The rows of a group lie close to one hidden flat surface of 5 dimensions, which may be shifted away from zero. Surfaces can cross.
In the rows, zero is written as 128.
Known rows, each followed by its group:
[113 102  76 168 103 113 109 145 152]	Z_76
[125 202 157  98 177 171  65 153 203]	Z_801
[110 134  97 123 115 164 122 144 111]	Z_177
[107 127  84 148 136 201 155 133 152]	Z_235
[119 132 143 126 182  80  88  68 110]	Z_226
[116 153 145 140 138  97  97 121 128]	Z_76
[134  48 144 106 121 123 155 129 129]	Z_729
[124 166 149 107 147 138 121 129 127]	Z_729
[103  73  30 168 143 107 189 141 143]	Z_177
[181  75 176 112  94  64 137 109 103]	Z_490
[ 58 131 138 115 169 133 157 149 104]	Z_801
[123  89 139 109 141 143 126 143 169]	Z_801
[114 105 105 155 157  89  70  90 132]	Z_226
[100 121 147 123 145 173 131 135 148]	Z_235
[112 148 141 112 167 114 160 107  92]	Z_801
[151  43  83 193  33 173 121 160 183]	Z_235
[144 164 130 110 166 107 158  82  83]	Z_490
[154 108 169 168  67 155  90 120 151]	Z_490
[124  85 137 122 115 124 120 150 142]	Z_729
[134  51  82 152  80  93 122 153 146]	Z_729
[110 193 113 145 143 125 144 116 100]	Z_801
[110 212  75 144 157 126 128 125 114]	Z_235
[124 122  87 109 172 157 135 141 181]	Z_801
[154 169  95 141 128 126 145 102 111]	Z_76
[185 161 157 123  66 203 137 139 149]	Z_76
[105 146 115 113 149 138 138 133 108]	Z_177
[ 79 110 105 113 174 139 137 141 139]	Z_226
[133 142  79 128 155 123 171 107 106]	Z_76
[ 86 148  97  95 115 207 101 170 107]	Z_177
[ 92  67 181 122 121 119  94 163 164]	Z_76
[ 81 120  99  98 210 118 159 115 110]	Z_226
[149 144 240  92 121 129 123 129 124]	Z_226
[175 186 152 175  68 131  77 113 137]	Z_235
[113 119 120 144 122 126 125 146 138]	Z_177
[ 93 149 149 130 145 191 117 145 160]	Z_235
[115 164 122 129 129 128 113 145 135]	Z_490
[134 144 127 130 128  75 102 127 118]	Z_729
[143 101 153 139  99 125 107 128 140]	Z_226
[ 56 125 106 118 164 159 126 174 156]	Z_235
[199 143 171 141  55 159 114 121 138]	Z_76
[134 138 199 111 107 107  87 151 142]	Z_490
[114 136  97 136 121 118 109 153 140]	Z_729
[112 133 107 115 123 159 129 137 104]	Z_177
[144  66 209  67 152 159 177 108 120]	Z_729
[106 141 153  88 148 147 122 131  99]	Z_177
[ 66 171 128 100 172 174 137 179 151]	Z_226
[162 143 174 153  84 132  96 113 132]	Z_490
[ 99 110 189  81 126  89  89 201 155]	Z_490
[146 112  96 113 152 154 128 133 180]	Z_801

New rows. What belongs after each?
[123 118 159 140 135  89 132 122 134]	Z_177
[ 92 140 144 138 141 180 114 134 148]	Z_490
[ 91 126  66 137 182  99 185 124 120]	Z_177
[114 160 154 127 156 104 129 117 119]	Z_177
[126 173  77 131  76 202  89 155 108]	Z_177
[111 120  95 152 109 117 116 161 141]	Z_235
[ 99 155 100 154 138 112  96 140 143]	Z_76
[146 215 168  96 130  61  90 156 114]	Z_490
[127 164 118 103 151  91 139 137 109]	Z_490
[100 160  75 178 141 109 133 145 155]	Z_177
[124 151 118 136 154 147 149  96 111]	Z_490
[144 124 178  88 135  69 124 132 110]	Z_490
[181 150 110 168  93 141 140  86 119]	Z_235
[126  82 126 127 132  98 141 117 124]	Z_76
[118 107 112 130 124 127 143 133 118]	Z_177
[126  76  61 108 110 163 161 133  86]	Z_177
[124 126 140 134 176  59 171  95 113]	Z_177
[152  95 126 148 134  72 169  89 107]	Z_177
[140 142 144 119 141 136 119 126 147]	Z_801
[129 100 155 107 138  99 125 128 122]	Z_729
[134  89 200 116  90 108  91 157 149]	Z_490
[108 113  67 155 121 129 147 143 137]	Z_177
[ 65 129 145 143 166 217 130 118 150]	Z_490
[138 119 147 120 130 109 140 109 101]	Z_177
[153 127 181  75  90 170 101 115  66]	Z_177
[ 99 171 146 129 152 118 118 132 130]	Z_177
[149 116 116 140 126 130 159  96 113]	Z_235
[107 120  88 109 159 152 162 134 123]	Z_729
[116 151 155  96 155 137 152 136 120]	Z_226
[ 88 144  68  47 191 185 181 119  42]	Z_177
[126  83  81 121 126 133 167 123  97]	Z_177
[ 62 132  87 168 104 132 170 154  79]	Z_801
[156 232 140 129 156  74 125  75  74]	Z_235
[148 167 144 157 124  73  87  95 118]	Z_76
[ 95 138 145  75 201 105 164 117  95]	Z_490
[ 93 120 136 136 151 116  62 125 149]	Z_226
[134 165 129 150 132 102 131 111 120]	Z_177
[ 68  81 123  98 161 138 146 160 131]	Z_177
[129 166  67 109  98 198 117 131  80]	Z_177
[102 113 226  83 144 111  95 158 141]	Z_490
[ 99 129  87 198 120  96 128 161 188]	Z_177
[149 116 119  72 202 177  97 145 241]	Z_801
[134  41  51 140 119  91 189 123 108]	Z_235
[ 97 144 150 102 192 140 159 100 105]	Z_490
[170  77 167 139 104 114 147  80 109]	Z_490
[116  54 122 121 143 111 136 118 132]	Z_226
[124 146 239  84 110 162 129 171 149]	Z_226
[110 140 126  94 132 166 122 137  93]	Z_177
[ 87 114 144  38 179 173 152 128  56]	Z_177
[140  65 137 146  94 157 137 129 151]	Z_235
[131 115 128 175 103  96 126 134 157]	Z_177
[126 121 160 128 129 102 130 121 121]	Z_177
[132 113 142 118 115 148 152 151 135]	Z_226
[ 94  85 207 137 113 112  86 170 179]	Z_177
[ 91  40 162 133 128 107 133 163 166]	Z_177
[150 118 181 123 145 207 161  77 133]	Z_235
[167 136 152 112  48 179  81 130  88]	Z_177
[143  40 145 157  85  93 134 134 149]	Z_177
[101 118 128  78 194 101 177 117  94]	Z_490
[106 150  96 135 128 146 122 142 126]	Z_177
[151 163 149 166 112  87 115 106 130]	Z_177
[145 136 112 157  99 146 108 139 162]	Z_801
[145 156 127 136 118 113 127 108 103]	Z_177
[120 135 173 127 137 191 124 121 151]	Z_235
[125  96 141 127 161  85  96  82 116]	Z_226
[121  81 117 146 105 153 131 146 151]	Z_235
[175  88  54 161  88  86 154 108 109]	Z_729
[ 83  97 102 118 168 155 164 133 128]	Z_490
[131  69 136 153  84 169 123 145 168]	Z_235
[117 127 128 143 107 138 111 151 140]	Z_177
[154  71  77  69  94 196 160 108  29]	Z_177
[110 111 121 131 115 142 107 163 156]	Z_729
[133 109 138  61 150  32 150 162 101]	Z_490
[ 54 172  86 172 110 144 146 164  96]	Z_801
[ 57 169 148 121 164 143  97 175 161]	Z_177
[ 93 132  93 152 147 113 141 147 147]	Z_177
[146 160 117 127 182  68 184  69  76]	Z_177
[142 111 180  84 137 116 139  97  76]	Z_177
[172 176 139 110 163 124 121  93 141]	Z_801
[159 109 155 119 151  83 131  70  96]	Z_226
[135 187 130 120 134 101 112 136 118]	Z_490
[115 130 159 136 145  94 132 123 132]	Z_177
[123 105 148 114 122 150 136 147 144]	Z_76
[ 91  85  36 143 124 136 140 172 151]	Z_729
[129  99 117 162  84 180 115 148 170]	Z_235
[184 136 128 144 122  85 131  62  91]	Z_226
[112 101 112 115 129 107 137 164 138]	Z_490
[103 168  95 117 193 101 175 101  91]	Z_177
[108 138 210  80 178 135 107 134 153]	Z_801
[160 249 102 184 102 119  81 106 125]	Z_76
[136 160 127 133  98 149 103 131 112]	Z_177
[126 143  97 207  88 100 110 150 182]	Z_177
[150  85 100 124 106 124 158 110  94]	Z_177
[113 153  57 150  72 201  94 175 131]	Z_177
[ 74 197 174 129 183 106 101 148 154]	Z_177
[131 139  84 176  87 116 162 116  85]	Z_801
[150 167 188 135 165  47 143  75 107]	Z_177
[121  59  83 127 143 142 188 114 121]	Z_235
[142 159 165 145 145  72 133  96 118]	Z_177
[119 129 126 131 145 196 150 116 142]	Z_235
[130 101 196 172 100 207 104  91 150]	Z_490
[128  82 109 136 120 117 140 130 134]	Z_76
[163 196 116 124 129 212 162 106 128]	Z_729
